All groups share one centre, and each spreads out both ways along 10 directions, with some noise.
In the rows, 128 means zero.
Some rows, each with its group after it:
[ 83 112 121 133  76 151 105 105 113  71 103  61 151 180 121 118 121 118] : k_232
[185 110 119 103 147 127  62 178 111 102 155 130 113 141 110  85 174 150] : k_103
[164 174  82 127 112 130  97 186  89 114 145 162 107 173 116 106  82 170] : k_103
[102 145 124 125  96  58 157 120 156 120 149 150  99  83 132 137 170 105] : k_41
[ 74 124 150 139 136 126 112 125 174 120 166  90 106 122  86 173 127  91] : k_232
[ 80 134 109  78 120 170  98 154 117 116 193 137 126  66 117 136 157  77] : k_232
[130 129 128 196 126  51  81  87 152 123  95 106  84 162 115 163 135 171] : k_405
[ 70 113 148 131  79 135  91 120  87  95 163  96 105 117  96 158 204  91] : k_41
[179 152 163 144 127 135 169 146 141  74  82 108 152  91 166 119  77  88] : k_232
[ 86 132  83 116 121 143 111 126 120 133 130 118 156 185 129 164  69 141] : k_41
[ 44 118  67 113  91  81 143 132 142 127 168 146 152  86 119 162 157  96] : k_405
[ 88 121  78 112 124 105  86  90 100 155 152 176 123  79 156 157 176 149] : k_405
[ 67 165 103 108  81 140 183 151 100 150 204 154 137 127  95 146 119 106] : k_405
[ 89 101 144 135  68  69  99 144 129  77 106 125 107 108 158 162 196  91] : k_103
[ 56 125 114 112 101 147 120  60 120 164 175 169 103  74 136 111 147 153] : k_103
[ 92 108 117 151  64  82 141 117 103 119 137 112 132 185 101 141 176 143] : k_405
[ 78 123 127 139 159 106 137 108 161 172 180 125 123 118  81 199 151 105] : k_103
[ 95 175 124 155  84 128 192 115 122 108 157 103 135 154  86 130  90 106] : k_405
[132 106 139 140  82 140 118 128  75  73 111  96 147  95 140 113 181  98] : k_232
[ 76  88 157 108 100 142  98  96 102 154 107 157  95 130 182 143 185 151] : k_103
[ 89 147 126 139  75  86 113 117 120  77 129 105 112 119 126 141 163  93] : k_41
[110 180  93 137 104 130 177 124 136 124 132 109 154 163  95 125  65 109] : k_232
[117 172  71 124 119 114 104 123 100 148 155 155 101 136 110 123 119 152] : k_232
[141 104  72 123 120  77  92 185 136 108  69 139 145 123 169 135 119 122] : k_405
[101  82 174 125 105 140 154 150 119 115 131 127 148 121 150 173 157 103] : k_232
[ 93 116 105  79 133 103  51 112 157 125 127 145  93 141 158 120 163 147] : k_232
[ 95 126  73 129 115  97  61  97 103 131 122 155 109  99 151 156 144 158] : k_405
[152 163 122  88 166 188  89 109  82 158 114 166 108 112 170 124 130 134] : k_41
[ 89 132 106 131  90 143 124 145 129 131 145 125 103 177 101  93  86 158] : k_41
[125 140 125 107  85  99 175 147 116 112 145 162 135  97 147 113 172 106] : k_405
[107 148 126 151  98 165 109 110  45 162 108 165  90 143 156 154 105 165] : k_103
[136 146 178 158 120  94 144 105 155 109 126 116  94 133 120 126 139 125] : k_405
[141 111 133 138 140 140 103 113 121 115  85  96 141 161 137 131 121 138] : k_41
[ 85 200  43 126  97 115 141 102  97 107 151 148 158  92 141 167  51 116] : k_41
[103 133 149 115 123 154 118 172 149  90 147 124 121 110 139 155  87  88] : k_232
[106 149  99  99  76 100 118 141 145  91 105 137 120 166 156  88  99 143] : k_41
[112  93 159 139 119 160 118  96 108 164 112 130 106 168 129 111 152 168] : k_103
[127 112  66  85 105  88 117 127  92 148 108 194 144 123 191 117 176 161] : k_405
[147 150 120 156  90 162 122 114  33 153 148 179 101  58 141 116 156 161] : k_103
[150 131 118 118 134  80  77 139 135 109  95 164  91 111 185 127 133 158] : k_41
[127 100 122  87 145 124 113 139 153 134 140 136 132 164 129 103 158 147] : k_103
[127  99 115  85 121 107 109 168 143  75 132 102 157 132 129 116 191  80] : k_103
[170  87 108 137  69 133 143 174  90  93  99 132 157 109 151  45 129 155] : k_41
[186 132 112 101 130  91 157 146 108 140  92 160 137 119 156  79 187 124] : k_232
[174 135 145 105 151 188 149 164  83 154 128 155 138  95 145 124 131 107] : k_405
[165 150 124 175 100 107 142 170  76 142 143 144 101 142  87 136 150 139] : k_232
[107 153  57 139 102 120 119 120 132 113 134 147 129 100 138 110  45 158] : k_41
[ 70 164  85 129 101 116 147  96 148 126 164 135 133 117 116 137  89 124] : k_103

New rows, each followed by its group:
[132 184  62 139 104 110 102 123  78 146 139 173  91 151 126 119  99 175] : k_232
[170 106 111 116 104  98 154 168 137 113  74 143 159 164 173  81 116 151] : k_41
[144 144 168 175 137  70 116  84 162 114 108 105  90 124 118 142 148 133] : k_405
[103 167 122 111 100 146 136 111  91 137 155 147 116  97 127 131 157 100] : k_41
[ 81 138 145 151 101 118 143 130 149 105 136 116 127 142 129 184  76 118] : k_232
[147 162 126 193 103 103 120 106 110  83 119  77 119 108  82 114 129 115] : k_232
[146 138 124 148 132 101 125 112 147  85 111  65 126 115  77  83 164  88] : k_232
[140 143 144 168 131 122  99 156 118 101 162 100  89  83  70 139 150 101] : k_232
[124 133 103 157  97  88 102 153  80 107 136 132 137 142 123 207 140 127] : k_41
[ 87  93 170 139 103 129 173 109 117 161 113 116 133 156 123 165 180 108] : k_103
[ 85 135  64  98  97  93 110  82 102 128 150 178 140  67 171 131 171 141] : k_405
[106  95 156 110 123 128 155 102 176  97  90  75 167 144 145 115 144  85] : k_232
[ 89 103 109 108  72 162 124  96  52 111 134 143 168  67 173 131 188 118] : k_232
[119  80  88 123  74  94 103 176  92  69 118 134 177  99 167 125 153 134] : k_41
[ 93 143 110 139  31 119 147 138  78  72 112 107 140 117 142 122 137 103] : k_103
[126 118 157 136 113 144 135 157 108 173 152 150  82 173  91 114 160 156] : k_41
[158 135 114 148  95  83 114 116  85 111  91 156 111 114 167 110 161 155] : k_232
[ 51 154  87 121 110 132 114 122 109 158 209 155 103 105  85 179 136 125] : k_232
[120 178 113 116  68  78 156 111 129  98 138 159 113 123 154 108 129 132] : k_405
[117 151  85 174 132 123 120 122 100 139 121 109 130 120  96 165  80 133] : k_405
[ 90 133 140 120 129 121 123 156 163 132 163 138 105 147 108 169 106 113] : k_232
[125 140 153 165  95 134 170  87  75 146  65 138 130 108 166 148 131 116] : k_103
[146 147 144  83 165 175 124 109 105 182 108 160 109 165 152 113 131 135] : k_41
[ 79  60 102 116  68 180 124 151 109  98 139 107 163 126 119  60 125 145] : k_41
[ 94 160  87 169  85  59 209 115 140 143 133 114 152 173  83 152 105 130] : k_405
[ 91 125  93 138  78  71 173 176 139  98 142 119 152 105 106 143 144  78] : k_405
[130 131 126  78 143 114 157 150 175 146 109 163 140 155 176 128 103 121] : k_232
[117 113 164 113 120 145 148 161 112 144 125 192 135 101 205 198  96 130] : k_232
[ 97 132 172  96  56 129 166 180 129 100 174 144  94 178 126 113 169 110] : k_405
[ 75 156  80 105 131 140 114  61 148 125 127  92 148 147 107 110  96 119] : k_232
[ 78  98 142 141  34 117 132 133  84  58 128 107 147  93 159 141 171  99] : k_232
[169 197 126 182 152 122 117 141 113 127 139 120  85 114  85 141  65 125] : k_232
[160 153 170 126 106 132 180 133  80 146 129 144 115 115 125 105 208  96] : k_41
[125 128  92 158  64  86 156 168  98 107 157 156 136  84 123 116 140 137] : k_41
[113 129  85  91 112 121  87 127 137  68 165 116 148  77 137  88 146 107] : k_103
[ 98  88 161 144 121  93 131  73 163 113  90 108 141 129 168 157 157 128] : k_232
[ 74 112 134 131 105 138  55 119  97 108 134 118 103 112 144 172 161 118] : k_103
[114 105  89  48 135 178 113 103 103 143 107 138 176 139 176  80 171 121] : k_232
[158 193 129 121 122 114 152 129 139 127 118 167  98 146 158 112  77 144] : k_405
[ 89 157 167 103 114 132 130  79 169 101 156 126 109 109 144 115 133 108] : k_405
[ 73 130 131 138 100  80 143  68 171 129 133 129 110  92 144 134 143 128] : k_103
[122 149  90 154 140 131 103 101  87 154 137 149 124  89 123 157 119 143] : k_405
[142 180 115 188  91  94 152 106 100 144 130 153  85 134 115 118  94 173] : k_103
[107 121  96 154 121 149 135 107  95 134 108  81 167 162  97 147 106 122] : k_405
[ 85 135  92 131  76  72 174 142 146 126 160 155 142 105 123 136 140 121] : k_41
[106 130  66 166  57  64 122 158  74  58 153 139 164  59 137 173 141 112] : k_41
[147 107 114 167 144 103 133 175 102 144 113 122 145  85 106 170 147 100] : k_405
[141 157 166  73 143 157 122  98 145 143  77 125  95 191 163  92 151 107] : k_41
[ 77 125  96 110  42 147 136 152  67  99 129 131 154 174 142 122 126 138] : k_232
[ 96 136 103  96  87  92 145 138 132  80 108 131 157  87 175 138 153  78] : k_103
[131 143  87  94  81 105 165 156 105  89 131 139 169  88 152 100 155  93] : k_103
[129 138  81  64 156 173 123 156 100 159 156 169 160 138 134 124 125 124] : k_103
[152 162 119 132 120 121  97 140  98 136 128 176  79 117 142 120 120 161] : k_41
[ 89 114 107  72 101 143 156 134 105 133 111 148 171 126 174 146 152  93] : k_103
[ 78 103  91  81  88 166 134 113 131  86 108  89 185 155 149  83 111 116] : k_41
[118 138 132 134  84  71 152 165 129 112 121 125 120 202 120 153 149 123] : k_41
[100 142 136 129 151 194  84 110 100 114 163 119 122  45 132 169  93  96] : k_232
[155 162 106 138 126 137  98 113 109 121 122 155  96  75 152  88  93 158] : k_41
[150 162 135 142 116 105 147 134 114 132 109 130 114 168 125 137 119 131] : k_41
[ 80 159  88 146 103  80 136 129 107 179 189 175  90 140  87 174 144 149] : k_232
[100 113  97 136  92 134 163 138 124 131 150 137 148 121 109  96 112 140] : k_41
[ 59 120 120 137  34  66  95 155 109  81 132 147  81 129 154 158 180 123] : k_103
[106 111 130  95 144 172 136  84 125 144  94 127 168 135 174 138 104 127] : k_232
[108  85 137 124 129 123  55  69 120 113  95  93 118 120 148 122 203 133] : k_232
[171 141 167 101 171 148 141 142 158 154 101 144 116 148 158 123 115 126] : k_405
[165 163 117 174 110 116 101 135  96  86 130 108 105 113 102 103 104 146] : k_103
[121 133 178 142 168 120 124  33 179 146 117 100 108 138 119 147 138 135] : k_405
[136 121 154 155  82 127 136 105  91 128  94 136 103 137 149  97 140 161] : k_103
